The rows are grouped in 4 different ways at once. Each group adds its own fixed numbers to the row, and there is some noise. The rows also spread widely along 13 directions, which tell nothing about the answers.
Some rows, each with its group in each grouping after it:
[ 39  21  19   5 -20  -6 -33  -2  16 -18 -30   6  -6 -14   8  -6  -8   3
 -21  20  -7   9 -12   3 -11  14  20   7   0 -12  17   1 -12  13 -25   6
 -11 -22  10] -> k854 rebu K (2)
[-37 -29   3 -23  33   9  10   3 -33  14  -7  -6  12  12   6  24  -9  16
   8 -17  -4  10  -1   4   8 -23 -22 -11 -12  -1  -7 -24  19   1  11 -14
   2  -3  16] -> k652 rebe T (4)
[ 24   9   1  12  25   3  20  -2   0  32   5 -12 -11 -10  -6  37   4 -27
  -2 -15 -30 -24   8   4  28  -6   5  -8 -17   1   0   0  11  11   6  -4
   9  -3   2] -> k652 radu T (0)
[-48   4   6  18  19  16  13 -23   8  -8 -18   8   3  -2   6 -13 -43  10
  17  17  -1 -14   6   8   6  -7  31  -3   6 -24   4  15 -15  23  -4  -6
  10  -9  38] -> k750 dekev K (3)
[ -1 -16  14  10  28  -3 -10  -6 -18   0 -17 -10   5  -1   6  20 -18   1
 -16  -5 -17  17  -3   6  11 -10  -6   3  -1 -16  17  -3  18   2  14   3
   1 -18  13] -> k750 rebe N (4)
[ 12   0   4 -18 -11 -17 -16  10   7  -3 -13  -7   7   9   5 -15  29  22
  -1 -16   7  10   3   6  -6  -8 -16  -6 -14 -18  -8 -19  14 -28 -36 -16
  -4  -1 -37] -> k854 radu N (0)
[ -6  -4 -13 -47   6  16  11  19 -23 -17  21  22   6 -16  -3 -20  -9  15
   8  38  11  22  11  -9  19 -21 -27 -19  -2  -4   6 -22   6   7  25  -6
   6  13 -20] -> k652 dekev N (2)
[ 29  22   6   2 -35  -5 -42   7  -3 -17 -15  13  -9 -13  -3  -4  -4   0
 -21  17  -9  10 -21  -7 -17  17  18  15   9   6   6  -1 -17  17 -10   5
 -13  -3  -7] -> k652 rebu N (3)
[  7  14   5 -15  34   1  16  -1  -8   8  12  13   2  -9   2  -2   3   6
  22  29  -8  14   9  -4  10   7 -10 -11 -18  -3  10 -13  -4   0  -7   7
  10  12  21] -> k652 rebe K (1)
[ -3  11  -6  16  -1  10 -12   3  10 -13  10 -12  -1 -15 -17  10 -16  -4
   3   5 -21   6   4  26   6 -21  -1   0   7 -44   5   9  27   6  -7  -1
  -2  -1 -41] -> k750 radu T (1)
[ 25  34  -5  -3   3  17  -3   4   5   7  -5  12  -9 -29  -8   8 -11  -3
   8  35 -16  -6  -1  22   4   3  13   1   4 -16 -16  -6  -6   9 -37   0
   3  12 -13] -> k750 radu N (4)
[ 16  30   8 -24   4  -3  11   0   5 -10 -14   9  -8 -17  12 -10  -9  14
 -10   7   3  17   1 -11   8 -13  -6 -15 -30 -30   7 -19 -11   7  -3 -21
  15  -3  -7] -> k854 radu N (3)
[ 34 -16  14  37   9 -12 -32   2  -9  11 -14 -10   9   7  -7  17   9  -6
 -12   9 -22   2   4  20  -4  37  13  24  29  22   9   6  12 -14 -30  25
 -17  -4  15] -> k854 rebe N (4)
[-21 -20 -10   0 -11 -16  -4   8   0 -14  23  -7   1  20 -10 -26   0  20
   2   1  29   7   3 -16   0  19  -5  19  34  28  13  -5  -7  12  25   8
 -19   0   3] -> k652 radu T (1)
[ 20  13  13 -30  12  16 -15   6   5  -9 -11  10   7  -5   5  -9  -4  31
   8  37   1  12  15   9 -12  10  -7   6   7 -17   0 -20   0  -3 -45  10
   0   0  -2] -> k652 radu K (1)
[ 27  19   5  -4 -32 -11 -27  11  -1  -6 -13  23   9  -4   1 -23  24  -4
  -7   8 -13  16  -4   0   2  -3  16 -20 -29  -3  -3  -4 -20 -20 -19  -4
  19  31 -34] -> k854 dekev N (0)
[-19  10  16  58  39 -26 -12 -27  14  -4   4 -12  -2   2 -21   6 -23  22
   4  -9 -27   8   6   1 -15   9  16  16  14 -22  24  24  24  11 -17   4
  -5 -10  29] -> k652 rebu N (2)
[  5 -11   5  30   9 -11 -10  -8   4 -14  -6 -18   8   1  -5  -7  -7  -5
  -6  -5 -11  13   9  15   9  -3   7  -2  11 -31  19   8  24 -12  -2   1
   4 -13 -22] -> k854 radu N (1)
[ -4  -3  -2 -15  24   1  12  14 -30  34  17  -2   3  -8  -8  16  16   0
  31  23   1   8 -12   2   1  17 -17  -6   5  34  -7 -23  11   2 -17   9
 -27   9  29] -> k750 rebu T (4)
[  7  -3 -11   3  -7   1 -40  24 -15   8  11 -13   4  12 -18  24  18  15
  -3 -29 -25  23 -12   9  -7  -8 -14  13   1  16 -22 -12  23  -4 -16  -4
  -8  28 -57] -> k652 rebu K (2)
[ 20  -1  -3 -15  11 -24  35  13  28  15  34 -14  -8   5  -7 -11  30   4
  14   4  23 -26  25  -8  26   0 -44  -2  -1   4  24  -5  29  -2  21   4
 -31 -18   8] -> k750 dekev T (2)
[ 18  16  -2  15  15  -5  -6   1   7 -14  19  -1  -7 -20 -19   4 -15   6
  -6  16 -17   9  11   1   5  -3  -4   9  14 -17  20  10  22  19   7   4
  -5  -5 -13] -> k652 rebu N (2)
[ 15   2  16  18 -26 -15 -38  -4  17 -26 -21  10  12  18   5 -35  -1  17
 -23   4   5  11   7  -7 -10  26  35  20  16  16  18  14 -34   7 -10  14
   7   2   9] -> k854 rebu K (0)
[ 24 -10   5   7 -48  -7 -29   9 -20  -8  -8  11  -8 -10   7   0   1 -43
 -18  21   8 -13 -32  -3  12   8  16  -5  -5  24  28   4 -18   1  40  13
 -22 -20  23] -> k854 rebe K (3)
[-12   7   6  -4  -9  16 -11  -3  -7   2 -16  18  -8  -8   1  13 -36  -6
 -12  20  -4 -20 -15  -1  10 -11  19  -3  -6   9   5   4 -28  30  21  -1
   2  -2  39] -> k750 dekev K (2)
[-10  41  -7  13   1  -1 -16  -4   9   4  12  13 -11 -12 -25  11  -9  21
   8  -1 -21  -7  -3   8 -14  -8  14   7  -6 -13 -22   5  -6   9 -36 -13
   9  30 -19] -> k652 radu N (0)
[ 27  16  11 -22 -21  -6 -13  14   1   3  -2  20   6   6   2 -17  20   1
   0  15  11  -3  -1  -5   2   6  -1 -15 -26  19   6 -11 -27  -5   0   6
   9  22  12] -> k854 rebu K (1)
[ 16  -4  -9 -27   4   2  12   2 -11   1 -22 -10 -12 -25  22  -7  -3   3
   3  36  19  13 -22  -8   3  23  -3  11  32  10  -5 -28  -6  22 -20  -1
 -39 -40  11] -> k750 dekev N (4)
[-17  13   3  38  39 -17   9 -14  17   9  19  -4  -1   8 -14  -4  -7  22
  20   5  -9  -2  15   6   0  21   8  22  16   3   9  15   1   7 -17  13
  -5  10  31] -> k750 rebe K (4)
[ 11  24 -15  -1   5   1  17   5  20 -14  19   7  -6  -2 -11 -13 -18  17
 -24 -10   0   1  31 -10  28 -10   7  10   2  -1   0   7 -22  29  29 -14
  37  26 -35] -> k854 radu N (0)
[ 29  17 -23  16 -16   2  16 -11  18  -2  -9 -17 -28 -41   3   5  -3 -48
   6   9  -9 -27 -20  15  20 -11  21 -13   7 -33  -4  10  10  26   1 -14
 -15 -39 -28] -> k652 rebu N (1)
[-11   9  -8  22  16  -7  29 -15  13   2   7 -12 -14 -12  -3   4 -18 -11
   1 -15  -6 -13   3  -4  20 -12  15  -5   1 -14  10  10   3  34  29 -10
   4 -19  12] -> k652 rebu T (4)
[ -1 -18   2  15  11  12 -11   1 -12  26 -17 -15   3  16  -4  30  -5  -4
  -2 -10 -17 -13  -3  12   0  23  18  17  22  29 -19  -5  -6  14 -21   6
  -5   5  13] -> k652 radu T (1)

New rows, each followed by its group in each grouping:
[ -2  -2 -21 -18  -7   2   5   8  -1  -5  -9   5   7   2  10 -35  17  14
  16   5   9  21   1   4   1  11  12  -4  13  10 -33 -19 -16   4 -30 -14
   9  19 -40] -> k652 rebu N (4)
[ -1  13  -5  -2  10   8  -3   5 -12   3  10  15  -4 -15 -11   1 -14  11
  13  38  -6  13  -8  -5  -8  30  13  11  24  28  -3  -5 -15  30 -19   8
 -15  10  26] -> k652 rebu T (2)
[-30  11   5  -6 -26 -16 -18  -3   4 -17   5  24  -2   5 -11 -16 -17  20
  -5  12  23 -19  -9   0 -12 -13  -1  -4 -10  -5  12   6 -24   6  15  -8
  -2   9  32] -> k854 rebe N (1)
[ -4  26  -9  -4 -11  -9  -5  18   8   1  29  10  -8  14 -25   1  -5  32
 -16 -19   9  -8  12 -12   4  -5 -12  18  -6  22  -7  -1 -18  16  23 -12
  11  44 -18] -> k854 radu N (3)
[  4  27   5 -14   2  21 -24   6   5  -9  -5  10   4 -17 -10   4 -13  23
  13  33 -12   8  -1  22 -17  -4  -1   5   5 -25  -8  -3   3   9 -46   6
  -4  10 -10] -> k750 rebu K (1)
[ 18  19  20  13  32   7 -24  -2   7  10 -19  -4   8   5 -10  26 -10  26
 -13 -10 -39  10  19  16  -6   3   6  19  -4 -19  -8   1   9  -1 -45   1
  20  18 -15] -> k750 radu N (0)
[ -2 -10   2  -7  44   4  15   1   0  10 -10 -25   5   4   0  26 -12  24
  -9 -30 -13   6  20  10  14 -21 -24   1  -2 -20  -6 -10  35  11  -6 -22
   7 -13 -14] -> k854 rebu N (2)
[-12  -7 -17 -39   7  20   4  13 -32  -4  -1   4   2 -11   4   4 -12  10
   0  10   6  26 -12  -9   9  -9 -11  -6   7  12 -18 -26  -8  26  14 -14
   7   9 -20] -> k652 rebu N (1)
[  9   3   5 -24 -14 -21  -2  13   1   8   8  -1   2   0  -2  -7  35   8
  15   4  19  -8  -6  -3  -7  -3 -25 -13 -16   6   9 -16  14 -15 -15  -5
 -27 -12   9] -> k854 rebu T (0)
[  1 -21 -20   6 -26 -14 -27  13  -5 -20  14  -7  -2   2  -9 -21  12  10
   2  17  17   9  -9   9 -10  20  -5  28  51  18  -2  -3  13  -3  -8  12
 -40 -10 -27] -> k652 rebe N (4)
[ 24  -4  -5 -12 -34  10 -23  17   2 -25   3  15   8  -8  -6 -28   4  -8
  -6  26   7  -6  13  21  12 -16   1  -9   8 -19   7  -3   8 -15   5   8
   7   6 -43] -> k652 radu N (4)
[-18 -30 -17  26  -7  -3 -17   6 -17   4  13 -29  -4  17 -13  20  -7 -11
 -10 -36  -4  -3 -14   1  13 -10   4  16  22  22  -3   2  12  11  38   0
 -11  -3 -25] -> k652 radu K (1)
[  8   9  12   5  26  -5 -17   8 -10   7  14   0   4  11 -19  15 -12  26
 -16   1 -12  20  11  -9   1  13 -13  21   7  16  11  -5  -3   9   9  13
   8  26   6] -> k750 radu N (1)
[-16  10  -8   4   3  -2  -5   7  33  13  16  -2   0  26 -21  -1   9  43
  19 -14   2 -36  25  16  -9  -2  -9  21  13   6 -26   5   7   3 -38  -6
  -9  26 -12] -> k652 dekev K (2)
[-25   4 -12  15   2  28 -28   1 -30  -8 -11  19  13 -10  -7   3 -26  -3
  11  10 -39  39 -16  16   0  -6  42 -12  -5   0 -26   1 -17  14 -20  -8
  32  44 -31] -> k652 rebu K (2)
[ -2 -13  -3   1  16  11  -4   0 -23  -7  -5  -9   0 -14   1   4 -17   2
   6  24  -3  15  -5   4   1  14   4  11  33  -2   5 -10  18   9  -9   4
 -20 -21   0] -> k652 radu N (3)
[-32   5 -23  25  -4  10  -6   0  -3   6  13  -1 -10  -1 -26  20 -27   1
   0 -21 -12 -27  -4  18   8 -24  18   8  13   1 -25  11  -1  21  12 -16
  10  23 -21] -> k652 radu N (4)
[  1  -1   4   8  23 -23   9  -3   2  19  10   9   3  27  -4 -11  16  18
   0 -13   2  -3  18 -21   8  32   5  16   1  46   0   1 -27   5   4   4
  13  28  29] -> k652 rebe N (0)
[-20   7 -18 -14 -19 -21  -2   6   2 -21  13   7  -7   5  -3 -29   0  18
  -9 -22  17  21 -11 -23   7 -21  -7  -9 -14   1   0  -8 -13  18  37 -25
   8  13 -31] -> k652 rebu N (2)
[ -6   8 -11   1  29   8  11   5 -15  22   9  -5  -7  -6 -13  41 -17  13
  -6 -12 -16  -9   2  10  12 -10 -11  11   1  10 -19  -7   5  20   3 -14
   4  15   2] -> k854 rebe N (4)
[-23  -6  -6   8 -20   5 -10  -8 -17 -17 -20   0  -1 -22   8 -12 -17 -27
   9  11   0   6 -30  10   6 -19  21 -20  -3 -28   7   6   5   8  10 -14
  -7 -23  -6] -> k750 rebu N (3)
[ -9   2   9  19  10 -20 -30   2 -15   0  -2   6   8  10  -7   3   3  11
  -8 -15 -28  42 -10  -2  -2   0   1  -1 -21  -3   5   1   1 -12  -2  -3
  14  31 -14] -> k750 rebe N (2)
[ 12  29   4  -1  29 -21  19 -12  19   4  11   6 -15  -8  -2  -3  -2  25
   1   9   0  -5  13 -19   1  17  -5  16   0   1  11   1 -10  20  -9  -3
  -3  -6  28] -> k652 rebe N (0)
[ -7  -8 -18  20 -40 -20 -14   2   9 -15   5  -2  -6  -3  -1 -43  14 -11
  21  24  26   3 -25   6  -4  26  26   2  29  15   0   2 -11  -7 -20   2
 -35 -12  -9] -> k854 radu K (2)
[-37   0 -25 -17  -1  19   5   2 -15   2 -10  -5  -6  -4   2   9 -19  15
   8  -7   1  14 -23  -1  -6   0  14   5  17  14 -39 -16 -20  41 -11 -24
  -2   8 -15] -> k652 rebu T (1)
[ 23  20  19   4  12 -18 -15   4  16  -5  12   4  -4   4 -14  14  -9  23
 -30  -6  -9  -5  19  -3   5 -11 -23  18 -11 -13  28   6   8   7  23   8
   3   4  11] -> k750 rebe N (4)
[  8  36  -3   1  29  -9  -5   5   7  -1  23 -11 -10 -12 -22  21  -8  33
  -8 -13 -21  31   3  -7  -5 -10 -27  16  -4 -20   1  -3  19  22  -5  -9
  -1  15 -32] -> k750 rebu N (1)
[ -9   5   3  13 -14 -21 -15   0  11 -23  10  -2   7   5 -13 -20   2   9
  -7 -19   1   9   7   5   3 -30  -9 -16 -20 -35  21  10  16 -10  21 -12
  12   7 -29] -> k854 rebu N (1)
[-17  12 -25 -15   8  -6  20   8  -6  -1  29  -4 -13 -27 -11  -8   2   3
  28  16  11  13 -15   0   9 -17 -24 -13   1 -13  -4 -10  23  11   3 -18
 -23  -4 -22] -> k750 rebu N (2)
[ 23 -11   7  -6 -23  14   1   2  24 -15 -24   1   9  -6  11 -14  -5 -24
  -8  10   2 -31  20  32  22 -22  11 -24  -7 -36  13  11  12   0   3  -6
   9 -26 -11] -> k854 rebu T (2)
[-24 -10  17  -3  15 -15  -5   0  15   0   1  -1  14  26  -6 -14   2  35
   9  -9  12  -4  18   4  -9  -1 -16   3  -1  -4  13   2  13  -3  -9   0
  -7   0  27] -> k750 rebu T (2)
[-10 -14 -18  30 -20 -18  -4   3 -14  -2  22  -5 -11   1 -15  -5  -4 -29
  -8 -16   4 -10 -17  -8  23 -11  14  -4   9  20  13   7  -3   8  59   0
  -3   4  -9] -> k652 radu N (4)
[ -7  -4  -5  21   2  -4  -9  10   0   0  31   1   3  12 -23  12  -9   3
 -10 -15  -8 -15  17  12  21 -21  -9   7   0   8  12  16   8   3  40   5
  10  23  -8] -> k854 rebe K (4)
[-44 -10 -29   8 -12 -16  23  -4  -3 -10  18  -8  -5   5   2 -34  -2   1
  17  -9  26  12 -14 -18  19  -7  10 -11   9  13  -2  -2 -19  16  34 -16
  -5   4 -12] -> k854 dekev K (1)
[-24  -9   7 -31  -6  13  -6   3 -17  -7 -19   8   6   4  14  -8  -7   7
   9   1  10   1  -7   2   4 -28  -6 -21 -26 -20  -2 -24   1  -8   3 -15
   8  -5   0] -> k652 radu K (3)
[  5 -21  20  20  31 -10 -27  -2 -10   2  -7   1  19  23  -6   6  -1  21
  -9   0 -21  18  19   5  -3  23   0  19  15  14  14   3  13 -10 -12  17
   6  12  16] -> k652 rebe N (2)
[-18  16  -6   1  11  -4 -12   0  -9  -2  11   4  -4  -4 -17   2 -13  32
   7  10  -2  17 -11  -8 -20  12   1  16  18  12  -9  -5  -8  24 -18  -2
 -10  15   5] -> k652 rebu N (1)
[-17   0 -19   3 -11   7  11  -1 -11  -3   0  14  -6  -4  -1 -16 -20 -14
  -3   0   6  -8  -6  -3  24  -9  29 -11   0  15 -13  -2 -35  22  32 -12
  25  21  -6] -> k652 radu N (4)
[ 38   1  -9 -11 -34   5 -35  28   9 -21   5  -6   9  -1  -7 -14  22   9
 -11   2   1  11   9  22   2 -11 -12   8  14  -8  -6  -7  20 -12 -15   6
  -8   9 -70] -> k854 rebu K (4)
[ -2 -18  -5  24 -45  -8 -28   0  17 -25 -20 -13  10  10   2 -27   7 -12
  -4  -7   6  -4  -6  24  -4   2  26  -1  23 -15   1  16   2  -3 -12  -1
 -11 -15 -33] -> k854 rebu T (1)
[ -2  22 -12  18  39 -12  22 -15  11  15   3 -18 -14  -8  -3  23  -4   7
   4 -30 -30  10   3   1  12  -8  -2   3 -13 -26 -14   1  10  17 -10 -23
  13   5 -23] -> k652 rebe N (1)
[ -3  15  15  10 -12   9 -38 -13   0 -35 -23   9  -4 -19   3   4 -41   9
 -26  15 -21  12  -9  -2  -6 -22  24   5   2 -38  24  11  -4  21   6   3
   3 -25   1] -> k652 dekev K (0)
[ 40   7  17   8  10 -24  -8   9   0   2  11  -8  -3  -2  -6  17  15  -5
 -21 -10 -13   4  10  -7  15  -4 -28   1 -22 -10  35  -1  26 -12  27   5
  -6  -8  -1] -> k854 rebe N (3)
[ -8  -9  -3 -15   5   7   6  -5 -23   5 -25  10   8 -15  17 -22   8  -8
  32  31   5  11 -17  11  -3   9  18 -25   2  -3 -14 -21  -5  -7 -38  -6
  -4  -8  10] -> k652 rebu N (4)
[  2 -23 -13 -16  -7  -1  -3  23  -1  12  20 -19  -4  14 -14  15  15   7
   1 -16  13 -22   6   8   9  -9 -33  10  16  15  -7 -14  32   0  11  -4
 -29  -7 -23] -> k652 radu T (2)
[-13 -10  11   9 -24  12 -24  -8 -11 -20 -23  14   6 -15   7   2 -25 -34
 -10  18 -14 -10 -14  20  14 -25  25 -19 -13 -31  22  18  -3   3  22   1
   6 -19  14] -> k750 rebe T (0)
[ 24   1   4 -29  15  18  14   4 -10   4 -12  -2  -5 -20  12  15  -7 -10
  -6  17  -7   0   5   0  20  -7  -7 -10  -4 -12   7 -20   8  14   1  -4
  -1 -26   1] -> k652 radu T (0)
[  3  -6   4  -2   9 -11   6   0 -13   6  -2  -6   4 -10   1  -1  12 -11
  10   2   1  -1  -5   3  11 -12  -8 -21 -13  -9  12  -5  20 -10  -1  -8
  -7 -17   5] -> k854 rebu N (0)
[-20   2  17  20  23   1 -12  -9  10  -2   1  -7  -1   7 -18  21 -36  28
  -7  -2  -4 -23  12  13  -4 -14  -1  14   9 -16  18  10  17  11  -4   0
  -7 -13  38] -> k854 radu K (2)
[-11  -2  -4 -21 -28 -14 -10  11  -6 -24   4   5  -3  -1   5 -33   3   8
  -4   6  28  18 -14 -14   4  -9 -13  -5  -5  -8  14 -14  -4  -2  25  -9
 -11  -6 -19] -> k750 radu N (3)
[ 37 -11 -10 -37 -46   7 -15  27  -9 -23  -1   9   8 -13   6 -22  18 -22
 -19  13  16   0   2   6  25 -24 -13 -20  -7  -3   9 -10   3  -6  31  -6
   4  -5 -53] -> k854 rebu N (0)
[-17 -17   6 -10  -8  -1  -8  -3   5 -29   4  -3   6   0   0 -24 -11   4
   9  13  21  -9   9  10   7 -35 -16 -16  -1 -44  30  -1  28 -13  21   3
  -7 -30  -5] -> k652 radu K (1)
[-24  -1  10   6  12   4 -14 -11 -20  -6 -11  10  -1 -15   0   5 -28   1
  12  26  -6   8 -22  -1  -8  -3  15  -9   1  -6  14  -2   0  15  -4   3
 -12 -19  44] -> k652 rebu K (2)
[-27  27 -11 -28 -13  13   4   6  21 -22  14  22   3  -8  -9 -30  -9  35
  20  18  20 -16  17  14  -3 -28  -2  -8  -6 -25 -13   1  -8  10 -22 -18
  11  17 -18] -> k854 rebu K (0)
[-26  -9   3   0  55  -4  32  -9 -16  21  -5 -20   5   3  11   1  -1  17
  30   1  -3  35  -1 -10   4  27  -3   3   7   4  -4 -23  11   6 -26  -7
 -10  -8  22] -> k750 radu T (3)
[-18  -2   6 -15   6  -8   9  -3 -15 -11  -3  17  12  -6  15 -31  12  -1
  28  24   3  29  -4  -5   3   3   1 -27 -23 -17  14 -16   0 -16  -8  -5
   4   2  10] -> k652 rebe T (3)
[ 11   5 -11  -1 -16  13   6  16   6  15  10  10   6  11 -12  -3   7 -14
   1  -1  -4 -23  18  16  23   2  15  -9  -6  22 -18   3 -26   6   6  -3
  26  44 -18] -> k854 radu T (1)
[ 18   8  -3 -13 -14 -18 -27  21  -5 -26  22  -5  -1 -10  -9  -9  12  12
 -12  -1  -8  50  -6 -10   0 -16 -26  -5 -11 -24  22 -17  28 -10  14  -2
  -9   4 -59] -> k652 radu T (2)
[-21  -4   3  -5 -13  -8 -14   2 -25 -15  -3  17  12  -4   7 -26   3  -5
  12   7  -4  33 -15  -8   9 -29   6 -37 -33 -18  14 -14  -3 -19  20  -2
  15  13 -14] -> k652 dekev K (4)
[  8   0 -21  -5 -49  -4 -14  12  23 -18  -1 -14  -8  -5   0 -23  14 -12
   2   4  17  -7 -12  18   3  -2   3   4  21 -16 -10  -1   3   3 -11  -6
 -25 -13 -53] -> k750 radu T (1)
[-12  -2  -8  46  -7 -15   9  -2  15   6  16 -16  -4  15 -16   4  -3 -17
  -6 -39  -9 -20   8   4  23  -5  19   3  -2   2   7  22   1   9  33 -10
   9  11 -12] -> k854 radu T (3)
[-15  23 -19 -20 -34 -20   8   5  15 -20  26   8 -21 -15  -4 -31   2  17
   6  11  43 -10 -19 -23  -2  -8  -7   3   4  11   7  -3 -21  27  21 -14
 -27 -14   5] -> k854 rebu K (0)
[  3  -8   7 -20   1  -3 -13  -1  -6 -16 -30   2   8   1  18 -29   2  23
  -1  13  10  31  -2  -1  -9   8   5  -1   8 -15  -2 -27  -4  -9 -31  -4
   0 -11 -12] -> k652 radu N (4)
[  4 -22  16 -34   1  -7 -11  13 -22  17  -9  -1   9  16   3   7  23   8
   7  -1  17 -16  -6  -1  -6  -7 -33 -13 -14  14   7 -24  16 -16   1   1
 -16 -11  27] -> k652 rebu N (1)
[-12 -13   0  19  -2 -37 -20  -2  -2  -6   6 -26  -6  19  -8  -1   8  17
 -13 -38   7  18 -15 -19  -8   1 -13  16  10   3  14  -7  16  -2  19  -4
 -20 -13 -14] -> k652 radu N (1)
[ 23  19  -4  -7  14 -11  -3   9  15   7   2  -7  -4   9  -5   2  13  27
  -9 -23 -15  19  14  -3   3   0 -13   8 -11  -6 -16 -15   4   1 -23 -16
  14  24 -45] -> k652 radu N (2)
[ -6   5   9  10  20 -17 -11   1   2 -13  20  -7   2  -4 -21   2 -11  31
  -1   5   0  11  10   2  -9  -8 -23   9  11 -17  26   5  35   3  -2   1
 -18 -10   7] -> k854 rebu N (2)
[ -3  15   4  26   6 -15 -26  -2  29   2   6  -2  -3  20 -26   1  -3  46
  -2 -10  -5 -18  16   8 -28  22   4  39  31  13  -9  16   4  15 -41   4
 -14  15   8] -> k652 rebu N (2)
[ 11  14  -3  15 -10  -2  -7   7  14  -5  28  14  -8  -7 -21  -1 -14   0
  -6  35   3 -22  10   6   6  20   7  26  29  21  19  19 -13  24  17  24
 -17   7  28] -> k750 rebe T (4)
[  4 -22  -2 -21   3 -14  -1  21 -20  19   7  -2  11  22  -1  -7  28   4
   3 -16  12  12  -1 -11  14   2 -24  -8 -12  39  -3 -18   1  -8  20  -4
  -1  23  -7] -> k750 rebu N (2)
